All groups share one centre, and each spreads out both ways along 11 directions, with some noise.
Some rows, each with its group after it:
[ 19 -22 -12  18  13 -11 -24 -14   2   0 -31  -7  18 -13  20 -17   9  -2] : J_781
[  7   5 -19  -1 -23   6   4  15   2   9   4  -6  11   4 -22   0   4   4] : J_580
[-13 -21 -16  -2   5 -24   1  14  18   7   2  10  13  23  13   7  -2  20] : J_556
[ -9  -5  -4   2 -17   4 -13  -7  13 -12  15 -14  -7  -1 -30  -3  -2  -6] : J_580
[  9   2  -9  11 -11 -21   2  -4   3 -17 -15  16   0 -10  26   6   0  17] : J_556
[  0 -32   1 -15  13   8  -7 -16  24  10 -29 -23  34  -9 -28   4  25 -33] : J_580
[-10 -14 -13  -1   2   7   6   4  -3 -11 -11  -9   0 -17   0  -9  -8   5] : J_953
[-21   9  26 -16  28   3   5  11 -26   8   7   6   0  -3  17  -4 -15  -7] : J_580
[ 16  25  10  14 -27   9 -22  53  -6  -3  25 -10  -9   4 -20 -25 -39  17] : J_781
[ 14  -3  11  -8  -7   9 -17   7  11   6   2   7  12   2  -6 -14   2   1] : J_781
[-24 -11  25  -3 -10 -11  -9  -8  23   9  19 -11 -11  15 -36  -6   9   2] : J_580
[-21   5 -12  12  17 -10  13  -9  -6   9  -1   4 -10  12  28  16 -16   3] : J_953
[ 16   7   5  -1  -5  18 -13  29 -12   5  42  20 -17 -10  44 -18 -27  39] : J_781
[ -9  -9   2  -4  -3  14   2   8   2   1  12   7 -14  -4  24 -12 -21  22] : J_580
[  8  18  18  -5 -31 -36  17 -14  -6   7 -23  18 -14  -4  16  13  12   0] : J_556
[-28 -11  -5 -31  13  -6  18  26  -1  -6   5  -8  -2  -2  -3  14 -24   0] : J_781
[ -5   8 -11  17 -11  27  12  21  17 -13   4  -1   3   6   1   4 -15  17] : J_953
[  5   6   0  -5 -17   6   6  -3  17  -1 -14  12 -12   3  21   9 -21   1] : J_556
[ -1   1  -2   8 -44  -1   3 -23  24   8 -17 -15 -12   2 -32   0  14  -1] : J_580
[  2 -11 -14  18 -10 -13 -30  -3   9   2  33  -9   7   7 -17   4  10  10] : J_580
[-10   2 -11  11 -48   8 -23  17  17 -33  11 -17   5 -23 -17   7 -37   9] : J_953
[ 10   1  20  23  20   9  26  15   4 -19   5 -36 -15 -33  -6  19   5   8] : J_953
[ -2  -2   2   9  -2   5   6 -19   3 -11 -17   9  -5  -4   4 -10  11   8] : J_556
[-36   1 -22   2  12 -12  -9 -10 -20  -2  -2  -7 -11   9   0 -14 -27 -10] : J_953
[-30  13  10  19  -2  -1  17 -25  -1   7  10 -15  -6   7 -15  21  12 -10] : J_781
[-12   9   5  43   2 -10   0 -22   2   0 -23 -10   3   5  -3   5  10  -7] : J_781
[  5   3  -4 -30 -28   8  16  29   0   4  49  19 -34   2  20   7 -16  41] : J_781
[ 14  14  24  -2   6  30   7  22   4   7  13  16   9   8  -5 -13  10  13] : J_953
[ 14 -17 -31 -19   2  -6  27  -7  19   5  -9  -9 -54   5  12 -11  -9  17] : J_556
[ -7 -17  -3   3  -8 -10 -19   4   5  14  30  -4  -5  -2   8  -5  -7  20] : J_580
[ -8   8  -3  19 -21  13  33   5  15   1 -32 -14  -7 -12   4   6 -14  17] : J_580
[-14 -10 -11 -14  -9   1  -3  -6   6   3  -5  27  35  15  -5   6  15   1] : J_556
[ 11  -3 -12  25  -2 -13  -5   9  11 -18   5 -23   2  -3 -27  12  11   0] : J_953
[  1  -7  -3   7   0   3  -7  17   7  -6 -29 -12  10  -7 -12 -17 -10  -4] : J_781
[-22  14  28   5  -8  12  11   7 -32  -9   0   9  26 -17 -15  -6  18   3] : J_556
[ -3 -13 -11 -21 -41   2 -23  17   9   4   1  19  10  -1  10 -18 -24  20] : J_953
[ -9  12  -1  14   9 -13   0 -17 -20   3   6   6   2   3  13  11   9  -5] : J_781
[ 15  15 -27 -11  -1   3  29  40 -11  -8 -19  14   9  -1  23  10 -29   8] : J_580
[15  1 -9 26  1  1  2 -2 10 -4 -1  1 -9  7 10 -4  6 19] : J_556
[ 14  -8  -9  19  -3  22  -1  23  23 -12 -34  -9  14  -6  -9 -27 -12  12] : J_781
[-29   1  10 -15  -4  13  -3   0   5  19   4  34  34  27   1  -2   5   3] : J_556
[ 29  21  -8  22 -24  17  -9   8  10 -14   1  -8  -7  -9   4  14 -21  -2] : J_556
[-20  -4  -3 -16  -4 -21  20  -2  -1   0   4   9 -20   2  16  19  -4  14] : J_781
[-13  12   5  10  -4  19  -3   0 -23 -13  18  -7  -8 -20   9  -3 -22   2] : J_953
[ 4 -1 -7  1 13 12  6 -4  3 -8 -1  8 10  3 -4  7  8 -5] : J_580
[-15   6  21 -11  15  -8  13  23  -2  25   1  12  18  28  -7   1   6   0] : J_580
[-19 -10  20  -3  13   1  15  -8  15   9  -9 -22  -3  -4 -10  15  -1 -14] : J_953
[ 5 -2  1 -6 16 16 11  9 -5 19 16 -2  0  0 15  6  5  7] : J_953
[ -1   3  -1  10   1   9   6   4  17 -24 -32  -3   0  -7   6   7 -23  -7] : J_580
[ 21   2  -4  22 -10   7  -8  11  10  -5 -18  17   9   4  11 -23   1  19] : J_781
[  1   1   1  -9  -2   9  28  19   9   6 -20   2  30  -6   6  30   3   1] : J_556
[ -7  -7 -14   6 -22   9  14  -3  19   9 -32  20   7   6  25 -13  -1  28] : J_953
[ -4 -21 -22 -13  25   7  16  20   7  13  15 -26 -27   0   5 -10 -18  13] : J_556
[-20  -8 -25  15   2   5  32 -13   7  -2   0 -30 -25 -14   2  16  -5  15] : J_781
[ 32   6 -13  22   3 -11   5  -2  -6 -14   4 -14 -50 -15  31 -10 -16  20] : J_556
[ 11  -2  16 -11  -7   8 -11   8  -9  23  17   5 -11  -8  18 -23  -3  17] : J_953

New rows, each followed by its group:
[-20  -1  26  -2  -6   0  24   6  17  21 -31  -5   5   9  -7   1   3  -3] : J_580
[-10  19 -24  30 -18   9  17 -15   4 -11  -7 -14   5   9 -40  13  19  -3] : J_781
[  8 -30  -7 -10  21  -4  17  11  27  -5 -10 -28  17   2 -35  20  25 -11] : J_953
[-31   6  -8  10 -26  16 -11  -4  -2  -3   6  -7  -5  -3  -2  -7 -29   3] : J_953
[  1 -13   2 -13 -34 -10 -23  -2   6  34  -4 -15  11  -4 -18 -13   7  -6] : J_580
[ 11  16  10 -23  11  26  30  -1 -12   1 -35  31  -2  -6  35  -8  -8  -4] : J_580
[  7 -15 -40  -2 -12 -10   9  10   0 -22 -34 -15  -3 -18  -8 -16  -6  14] : J_781
[-37   6  -8   8 -15   9   0 -18  15   8 -17  11  13  24  -7   4 -12  -9] : J_953
[-13 -10  18 -32  -7  12  32  10  25  29 -37   8   9  18  -7  -9   9   0] : J_580
[  5  -6 -21  27 -30  -1   7 -10  27   9   3  -5  -7   2   0   7  17  34] : J_580
[ 11 -14 -13 -26 -30  17 -10   0 -10  44 -17 -30  35 -13 -36 -13  24 -29] : J_580
[-17  -1 -11  13   2 -13   7  10 -17   7  28 -16 -17 -14  23   8 -14  27] : J_580
[  1  -6  -3   7   3  -6  18  -3 -11  40 -24  -9  22 -12  27   7  15   5] : J_580
[ 10  -1  -9  23  -9 -19   2 -18  16  -1   0  11  -9   8   8  13  19  15] : J_580
[-10 -15 -27 -12  14 -27  18  33  -2  -6 -11 -19  -5  -6   6  11 -29   7] : J_781
[ -1  -9   2  -1  21 -15 -18  -6  -4 -13  28  13 -10   6  13   3  -4   4] : J_580
[  7  -9 -11   6   6 -20   0  15  26  20  -5  16  13  25  31  22 -12  13] : J_556
[-20  -1   1  25  19  21  -8 -31   3   1  15   6  27   8   8  24  13 -10] : J_781
[-31   3  20  30  18 -22  17 -21   0   4  11 -15 -22   3   8  18  10  11] : J_580
[  3  15  20  31  -2 -16 -21 -12 -12  25  28 -15 -17   0   9   1  -4  -1] : J_781
[-15 -19   8   0  -6 -20 -11 -15   7  17   8 -22  -2  -5 -13   1  11  -3] : J_580
[ -9 -10  25  -5   9  -9 -15 -16  -4  10  17  16  -8  -5  36   3  -5   5] : J_781
[ -8   0  -3   1 -50   3 -19   2  18   4  -8  16  11  11   0  -6 -17  11] : J_953
[ 15  17 -11   1 -34  -4  13  -4  -2  20 -21   3   7   9  -7   3  13  -3] : J_580
[ 20   2 -10   5  -9   9 -24  12  -7   1 -18  -3  33 -14   2  -6 -10 -18] : J_580
[-13  10 -17   8   4   0  23  16  17 -39  20   7 -38   8   8  19 -27  27] : J_580
[  1  14  16   6 -27  10   6  -2   7   3 -30   1  -5  -2  -8  -9 -13  -2] : J_580
[-18 -10 -14 -10 -10   5 -13  -1   4  10  14 -15   0   0 -14   0 -17 -10] : J_953
[-13  -2   3  -2   0 -47   9  39 -18   3  18   3  -6   2  21   5 -13  34] : J_556
[ -2 -11   4  -3 -22 -25 -15   7  11  -6 -15   3   5  -4  -1 -12  -3   9] : J_953
[ -1   4  20   8  18 -11 -12 -21 -10   3 -17   1   6  -8  17  -1   2 -21] : J_580
[  0  -1 -15   3   4  23  18  -7  -9 -10  -2  -8 -23 -12 -13 -24  13  13] : J_556
[  6 -15 -10  12   8   3 -24 -19   9 -17  13   0   2  -3   0   0   8  -1] : J_580
[ -3  37  -7  21 -23   6  23  12 -23  -5   2  -7 -13  -4   4   5 -17  10] : J_580
[ -9   5 -18  -3  28 -16  16   4 -32   5  28 -11  -4   1   3  22  10  -2] : J_580
[ 19  -8   6  -7 -24   1 -14   0  10  28  14   0   4  -4   2   0  14   8] : J_953
[-17  -6  16  11   3 -23   1   2  -3  20   5  -4  -9  -3  24   1  -4  17] : J_580
[ -6  -8   6   9 -14   7   0   8  22 -12 -39 -21   3 -14  -7   2 -26  -7] : J_580
[  4 -28  -6 -20  19  -8   8  12   7  -5 -10 -12   8 -12   2   9   8  -3] : J_953
[ 15   6 -22  -5 -13  18  25   5  -2  19 -32   2  22  -6   5   0   9  -4] : J_580
[-16   2 -11  10 -23   5  12   1  24  -6   9 -15  -8   6 -21  20   2  10] : J_781
[ 5 12  7  8  6 26 15  7 16 -6 -6 38  9 24 10 -3  4 17] : J_580
[ -3 -13  11  -7  -3 -13 -11   0  -6  43  14   6   9   7  23 -13  16  19] : J_580
[-13  -5 -11 -17  -8 -25   0  14  -4   4  31 -22 -14  -2 -15  24 -10  -3] : J_781
[ 18 -16   8   1  33   7  21  24  17   5   8 -25  -1   2 -21  11  23   3] : J_953
[ -7 -23  11  -1  21  16   4  -9  14  13 -12   0  17   0   9  -1  12   1] : J_580
[  3 -24 -19  -4  15  10  12 -23  31   3 -29   8   9   5  17   7  10   2] : J_556
[  4 -20  23  14 -29   6 -23 -31  53  -5 -33   3  -7  -1 -13 -14   1  -4] : J_580
[  2  10  -4  -5 -21 -16 -11   9 -16  12   8  -5  -7  -6   2  -6  -8   0] : J_580
[  2 -10  -2   7  22  -9 -19   2  -3  -4  28  16   8   7  27  -2  -4  16] : J_580
[ 17   1 -23   2 -16 -31  -6  -4  -7   3  -8 -15   3  -4  -6  17   5 -12] : J_580
[ 25  -7   2 -35 -21  -7 -24  40  -8  -3  32  21 -19 -14  24 -29 -31  31] : J_781
[ -4   1  -7  16  -9  15   7  -9  18 -14   1   2 -16   0  -2   1   2  14] : J_580
[ 35   0 -27 -10 -63 -30 -18  -9  26   0 -13   9 -11   9 -18   2   2   1] : J_580
[ -2 -12  10  27  -5  -8   3 -22  21  19  -8 -29 -14  -6  -2  11  13  -1] : J_781
[ -5 -15  -5 -10   1  28   6  17  13 -10   5  11   1  -9  14  -5 -18  21] : J_781
[-20   4  27  14  -2  34   5  10  11  15  -6  -3  14   7 -13 -16   4   6] : J_580
[ -6  17  -1   8  33  -4  17   6 -37   3  38  16  -8  10  26   7   7  17] : J_580
[-19 -11   5   2  17  14 -16   9 -26  29  46  -9  18  -4   6 -15  10  18] : J_580
[ 24  -4 -17  20  19  14 -11   8   8 -13 -10  25  34   7  29   4   2   7] : J_580
[  8  -4 -16  25   8   6   5  -5   6   4 -15 -11  17   3   1   3  12   1] : J_781
[ 16 -12  -1  31  -4   3 -26 -16  11   0  -7   8   5 -10  24 -14   4  17] : J_781
[ -8  -8  15 -20  -4  27  -5  12   1  -6  12  -3   5 -20   2   2 -14  -1] : J_953
[  7   4   5  -5 -10 -31  -7  12  -2   2  -2  18 -15   5  33   1 -21  12] : J_580
[-17  -5  46  -3  28  27 -14  -3   2  16   5   3  13  -2  23  -7 -10  -9] : J_781
[ 25   1  13  -5   7   5  -6  28   2 -11  19   8  17  -1  -8   4  13   5] : J_953
[ 23 -22 -11 -19  -9   1 -18  41  19   4  33  -2   0  -1  13   3 -24  25] : J_781
[ 16  -8  23 -15  13  -5   3  28   4  13  19  -5  -4   0   5   0   3  12] : J_953
[-20 -20 -30  -7 -15   1  -1 -12  -4  11 -15   1  -6 -12  25 -20 -15  15] : J_953
[  0   4  20   7 -16   9   6  -8   8  18 -40  -6  16  -9  -1  -8   5 -11] : J_580
[ -4  -7  -8   8 -19  -5 -16  -4  18 -16  12  -5 -19  -7  -4   1 -15  10] : J_580
[-33 -17  23 -19  10  -3   9  14  13  11   9 -11  -7   9 -14  -2 -11   2] : J_580
[ -6   8  15  21  -1  12  -2  -9   0   3 -15  -8   7 -10  -2  -3   1  -4] : J_580
